The groups are shells around one centre, one inside the other: the same stretched ball of 8 dimensions in 8 sizes.
In the rows, zero is written as 128.
Some rows, each with its group after it:
[142 113 118 101  71 112 101 165  94  77 104 132 105]
q_594
[145 103  95 101  70  83  48 174  91  64  85 119 101]
q_681
[ 93 147 151  99 112  93  87 121 129 158 171 130  96]
q_706
[177 138 106  92  42 116  63 142 117 113 131  97 129]
q_850
[159 114 103 104 138  77 103 121 126 109  95 143  92]
q_784
[110 132  93 146 150 127  63 147  79 100 122 157 102]
q_681
[132 147 104 124  96 137 119 144 109 112 132 151 120]
q_594
[143 131 182 112 118 144  49 167  33 118 139 156 106]
q_850
[162 138 126 118 184  98 114 104 114 147 116 176  97]
q_706
[129 132 133 114 147 143  97  94 106 143 170 112 100]
q_784
[111 140 113 117 151 125 122  84 140 150 170 118  97]
q_838
[117 141  65 158  96 146 108 150 119  81 107 148 114]
q_706
[152 142 116 120 129  92  84 124 127 134 112 154 102]
q_271
[167 134 125  82  88  72 115 134 137 128 109 145 109]
q_784
[156 126 135  87 133 100  72 130  83 133 139 136 108]
q_594
[151 127  56 106 135  86  78  91 148 127 132 100 109]
q_850
[159 157  84 110  89 125  96 128 122 132 143 132 135]
q_681
[166 142 146 130  85 165 102 135  99 115 128 134 113]
q_706
[ 95 135 125 104 101 134  58 118 103 135 191  85 106]
q_681
[133 120  73 122 110 107 129 135 131  85  99 141 102]
q_594
[ 90 157  88 127  92 151  76 130 109 129 185 110 125]
q_706
[129 130 131 111 122 123 113 150  82 109 127 162 106]
q_594
[163 142 167  85 134  90 125 138  96 149 123 186 107]
q_838
[160 113 106  98  69  96 116 192  81  61  69 171 113]
q_850
[150 111  45  99 132  81 104  99 148 102 116 101 103]
q_706
[113 150 133 139 141 139  47 121  93 144 162 133 104]
q_838
[167 146 171  48 124  64 132 126 109 174 149 170 115]
q_335
[144 130  82 122 134 112  71  98 133 125 136 105 103]
q_594
[142 122 149  90  64 106  56 179  68  96 121 133 110]
q_271
[148 114 107 108  91  92  65 175  81  77  87 149 105]
q_784
[102 144  68 144 126 157  97  65 166 139 185  69 104]
q_850
[119 144  94 157 109 188  35 149  58  98 156 119 123]
q_335
[147  96  31 121  40  96  80 147 150  37  72  77 103]
q_850
[124 136 149 107 153  83 105 146  93 134 118 190  94]
q_681
[125 129 106  90 103  72  66 138 118 123 134 124 105]
q_784
[134 174 110 162 122 178  98 127 104 138 149 162 126]
q_850
[163 143 108 113  75 121 110 149 116 107 110 148 122]
q_594
[152 137 104  73  92  98 106 115 127 138 157 109 122]
q_271
[158  95  84  71  80  76  92 132 122  82 109  89 102]
q_271
[135 146 122 143  89 167  40 143  82 113 148 116 117]
q_271
[135 136 154  86 138  98  72 162  50 134 142 176 113]
q_706
[117 122  59 106 128  99 107 102 142 112 143 102 104]
q_838
[154 144 141  97  80  83 114 141 138 132 111 155 106]
q_706
[111 164 153 126 160 118 102 102 125 178 169 162  99]
q_271
[121 144 133 122 142 118 128 123 116 136 136 166  99]
q_594
[136 151  96 132 142 141 138 117 117 130 138 162 116]
q_784
[184 138  89 132  73 154  97 171  79  76  89 158 133]
q_335
[100 143 136 115 154 121 123 114 110 146 163 154  98]
q_784
[169 106  47 116 143 116 107  94 130  91 109 100 104]
q_335
[123 152  87 133 158 121  77 108 116 144 152 142 112]
q_838
[152 142 144 125 139 149  70 122  80 137 148 140 109]
q_594
[164 109 136  71  98  68 105 170  82  94  90 163 104]
q_271
[151 120  67 122  69 104 108 145 141  73  84 123 107]
q_838
[139 119  68  95 106  91 113 134 121  95 117 126 113]
q_838
[130  99   4 149 100 139  82 100 153  52 109  55 100]
q_335
[165 103  80 101 108  94 148 149 112  66  71 154 103]
q_706
[110 138 105 105  40 119 108 164 120  94 135 123 118]
q_335
[133 155 128 145 143 170  59 119  80 141 165 136 115]
q_784
[102 159  96 171 111 199  69 126  96 117 170 119 119]
q_335
[108 104  81 118 105 101  57 126 122  85 125  86  89]
q_271
[139  93  45 138 111 131  55 146  86  42  91  99 101]
q_850
[143 118 135  80 142  99 113  89 125 144 158 106  93]
q_681
[134 139 150 129 104 122  84 138 112 122 122 145  95]
q_681
[139 145 177  80  98 107  97 136  97 155 160 143 109]
q_838
[136 129 178 115 114 149  32 159  37 118 149 135 103]
q_335
[165 132 138 133 142 149  49 108  89 130 138 118 101]
q_850
[168 146 122  87 119 113 107 112 112 151 153 134 123]
q_784
[112 142  61 131  82 132  84 119 143 108 149  94 117]
q_594
[132 126  84 163 102 193  45 131  81  80 139  91 111]
q_335
[176 134 126  84  81  89  78 139 114 126 119 129 116]
q_784
[139 124 171 108 156 110  83 134  73 131 129 162  89]
q_271
[179 111  63 112  80 128 158 123 141  69  86 116 111]
q_850
[131 126  95  98 132  83 162  97 164 127 124 135  94]
q_681
[159 141  89 103  64 110  98 128 141 117 128 112 122]
q_838
[169 125 104  82  65 101 133 139 128 101 111 126 117]
q_838
[166 143  67 140 116 129 114 101 154 116 112 127 113]
q_271
[155 161 141 127 101 130  45 167  69 132 128 172 126]
q_335
[114 118 108  94 104  74 136 134 140 106 114 140  92]
q_681
[140 132 176 103 126 142  81 111  89 147 168 116  97]
q_706
[144 131  96 101 105 125 151  87 158 128 149 100 107]
q_681

New rows. What belongs after each?
[137 132 125  91 137 102  62 142  69 131 148 144 114]
q_271
[141 145  74 145 104 161 127 111 136 108 134 123 118]
q_784
[116 119  98 125 171 119  80 115  92 113 138 133  94]
q_271
[147 136  59 111  76 129 117  97 163 114 146  80 120]
q_271
[178 137 180  87 141 108  95 142  65 146 127 179 109]
q_271
[138 136 133 134 117 153  79 104 116 129 150 106  98]
q_271
[151 133 123 110 161 101 104  88 134 150 137 133  94]
q_784
[130 133 111 134 146 124  56 136  82 116 129 146 103]
q_594
[163 137 137 128 137 140  58 110  96 136 139 124 104]
q_271
[150 156 118 107  88 144 113 125 114 139 159 130 129]
q_784
[179 132 128  97 139 119  86 105 100 142 141 126 111]
q_271
[116 127 124 118  75 121  50 162  88  96 130 120 105]
q_784
[168 141 116 125 126 142 143 112 122 123 120 151 111]
q_784
[130 171 115 126 131 127  81  79 155 184 183 115 114]
q_850
[154 104  99  87 110  78  92 144 103  88  98 130 100]
q_594
[137 149 104 151 172 137  74 110 103 137 135 155 105]
q_271
[109 120 109 130 148 128  73 113 103 114 145 115  90]
q_838
[179 150 157 117 132 134  91 143  73 138 121 181 117]
q_271
[ 93 161 114 137 161 146  86 117  94 154 181 152 113]
q_271
[110 129 112 110 143 128 131  95 127 133 165 117  97]
q_271
[116 132 154 105 140 101  91 103 125 152 157 125  86]
q_271
[147 104  74 109  68 113  78 129 130  73 110  77 102]
q_594
[133 127 125 113 144 123  42 111  89 134 158 107 100]
q_784
[163 140  75 161 136 154 125 125 116  94  93 163 112]
q_850
[155 136  96 134 128 133 132 113 131 113 112 147 106]
q_594
[140 150 137  97  85 122 146 124 134 140 148 140 114]
q_271
[ 99  99  67 124 103  87  76 140 130  65 100 104  83]
q_335
[103 149  96 116  98 125 134 112 150 133 162 121 111]
q_271
[124 137 102 129 135 128  30 104 110 136 162  95 104]
q_271
[121 149 121 130 130 146 120 128 102 129 148 156 111]
q_594
[135 135 105 116 113 136 103  79 152 139 166  82 102]
q_271
[141 138 197  91  88 136  92 148  75 138 157 140 106]
q_850
[159 146 136 121 134 150  68  98 103 152 163 114 111]
q_271
[196 129 123  64  82  60 140 146 129 118  87 163 116]
q_335
[109 141 145 123 117 163  41 126  71 137 188 103 109]
q_706
[140 163 137 110 102 124  88 130 112 155 157 146 121]
q_594
[153 157 120 139 109 142  57 146  88 128 129 156 122]
q_271
[124 143 115 125 136 154  44 127  68 132 173 120 118]
q_271
[156 132  87 130  66 142  61 145 106  89 117 107 119]
q_594
[138 126 113 111 115 148  76 133  74 109 153 114 115]
q_784
[150 137 109 120  65 145  61 148  96 101 134 109 121]
q_594
[129 120  38 114  70  96  94 147 137  71 103 110 115]
q_271
[126 103  43 121 129 100 106 112 138  77 107 103  95]
q_271
[137 118  97 127 109 113 123 116 144  95 104 123  90]
q_784
[103 144  73 135  96 130  54 119 131 118 159  93 112]
q_838
[183 112 106  78 117  89  96 125 104 110 112 124 110]
q_271
[135 139 159  90 162  97  74 105  97 170 169 139  99]
q_784
[170 120  75 113  88 101 145 145 134  76  72 152 110]
q_271
[152  98 119  84  90  95  81 156  83  79 105 118  99]
q_838
[152 122  96 119  57 151 102 146 107  77 118 105 116]
q_784
[111 151 116 107 118 128  71 111 111 154 188 110 116]
q_594
[101 111  47 136 103  95  65 156 115  61  96 123  98]
q_335
[124 153  32 141  78 120 101 115 172 110 130 109 123]
q_335
[139 152  96 119 114 121 108 146 102 121 129 167 125]
q_784
[101 148 107 141 109 163 107 127 109 118 160 129 111]
q_271
[150 159 153 103 106 125 128 126 116 156 150 160 117]
q_838
[154 155 120 116 159  87 131 113 136 156 116 188 106]
q_850
[131 145  58 149 113 137  82  77 175 129 147  82 106]
q_850
[167 136 113 116 142 148  93 107  93 132 148 127 116]
q_271
[166 135  95 126 103 151  96 148  81  94 116 145 125]
q_784
[150 128 114 123 131 139 128 133  94 104 117 156 107]
q_838
[106 138  56 129 114 102  60  96 161 126 153  85 104]
q_706
[145 106  95  76  93  77 103 136 118  95 116 113 103]
q_594
[160 117  91  87  45  99  96 168 106  75 101 120 120]
q_784
[149 137 106 136 128 131 126 115 130 116 113 148 101]
q_594
